Each new row is followed by what is left after taking away its nearest point in the smallest flat space through zero that holds the last named rows.
(in the rows, 100 means zero)

Q_730 (3 x 11):
55,48,99,61,96,92,88,83,105,82,42
115,79,128,110,85,121,112,54,111,87,89
122,40,105,96,131,130,68,83,93,97,71
New rows:
115,94,72,127,73,81,77,122,75,81,91  115,91,80,129,64,84,84,108,80,76,88
72,102,76,107,124,116,99,96,118,125,98  76,105,83,112,117,119,106,86,121,123,101
109,105,124,102,120,94,81,96,115,83,124  96,104,121,94,116,87,82,98,116,81,117

Q_925, 3 rows:
88,81,84,99,122,87,96,98,63,82,86
108,102,86,122,102,98,93,103,103,95,60
100,101,110,107,111,129,81,121,131,144,99
New rows:
74,62,91,87,98,131,120,103,122,106,106  80,67,85,94,89,122,125,97,120,91,93
108,86,76,89,130,94,118,86,109,99,95  112,92,81,89,123,97,120,86,120,104,100
82,118,96,96,85,111,96,89,90,70,104  80,115,97,100,93,121,87,98,97,86,100

Q_526, 3 rows:
70,85,96,69,87,112,111,112,117,113,96
96,100,93,103,123,87,71,92,116,80,102
75,78,123,116,109,116,90,92,118,112,92
New rows:
99,89,83,142,104,115,98,97,82,100,112  89,88,70,119,99,113,100,105,90,98,113
96,101,89,92,99,93,86,129,96,103,107  98,98,99,106,100,98,86,125,93,108,105
92,95,100,82,62,100,100,88,69,87,104  87,90,106,94,75,99,85,81,77,82,103
98,95,125,91,101,109,100,99,140,94,103  116,107,120,93,96,103,108,100,125,91,106
141,105,103,96,105,94,90,94,104,90,114  122,92,110,89,99,106,96,98,113,103,110
96,134,99,92,111,88,123,132,90,134,99  89,128,105,103,127,86,104,124,102,127,98

Q_154 (3 x 11):
103,81,86,107,64,117,83,95,110,82,86
125,79,94,132,80,80,109,89,119,99,115
108,75,104,122,71,109,105,111,106,121,110
New rows:
72,108,99,90,123,71,88,119,74,89,110  80,89,94,106,97,76,85,119,83,89,111
86,99,115,115,81,110,83,128,89,98,126  90,109,109,112,94,95,83,115,92,82,124
129,102,103,85,104,102,122,128,94,109,100  130,101,95,84,98,103,114,120,98,94,93
105,115,127,127,118,92,117,87,106,100,100  97,110,123,120,103,111,105,91,104,94,88
97,110,96,107,113,116,93,128,110,82,99  103,107,97,114,112,110,98,127,113,85,105

Q_727 (3 x 11):
102,108,87,84,88,120,105,95,81,132,92
104,130,91,87,118,64,92,100,122,137,104
82,111,102,100,86,118,82,118,117,86,108
New rows:
115,58,96,89,113,89,100,85,105,122,142  104,64,96,87,101,106,91,95,110,116,145
124,103,78,102,109,107,93,105,120,108,77  123,96,81,106,107,112,94,106,118,97,77
100,102,110,111,91,103,97,93,113,108,74  101,101,111,112,92,102,98,93,113,106,74
101,85,92,98,98,94,99,115,88,78,128  103,94,86,90,99,92,99,113,86,96,126
130,107,97,106,110,95,93,109,128,109,100  130,97,97,107,101,112,98,107,115,103,96
103,69,84,102,100,131,94,81,90,126,101  99,76,90,108,110,111,84,89,113,114,109

Q_4 (3 x 11):
80,107,98,115,66,103,138,99,120,124,98
102,129,100,100,116,109,90,84,112,130,123
105,106,125,119,93,68,89,109,124,135,102
New rows:
147,79,110,105,77,101,113,92,77,99,57  147,100,106,103,89,112,109,79,83,117,74
83,116,95,144,90,117,103,72,106,66,122  91,109,106,147,94,100,89,80,106,65,117
116,85,99,119,97,96,97,58,98,114,93  115,81,96,117,96,98,99,59,94,107,90
92,80,87,125,94,100,78,138,115,111,110  90,85,77,118,100,116,81,130,109,105,115
78,128,118,87,113,118,103,147,98,79,114  78,127,123,92,108,111,104,150,103,85,112

Q_43, 3 rows:
62,122,103,126,144,68,114,105,105,70,109
51,73,48,98,152,154,119,111,84,87,121
71,134,62,81,105,96,103,112,84,110,145
New rows:
80,74,116,72,74,128,90,109,112,127,90  64,93,122,85,91,102,95,111,116,114,96
96,121,121,114,115,124,75,129,74,83,124  108,115,129,113,105,126,72,126,76,86,115
81,100,97,90,94,89,87,120,125,123,106  82,89,102,96,99,94,89,118,128,118,97
92,120,119,89,112,86,72,106,124,114,119  94,99,116,90,117,107,74,105,124,113,110
116,101,95,81,103,106,108,103,92,72,87  114,108,94,80,102,100,108,104,91,73,91
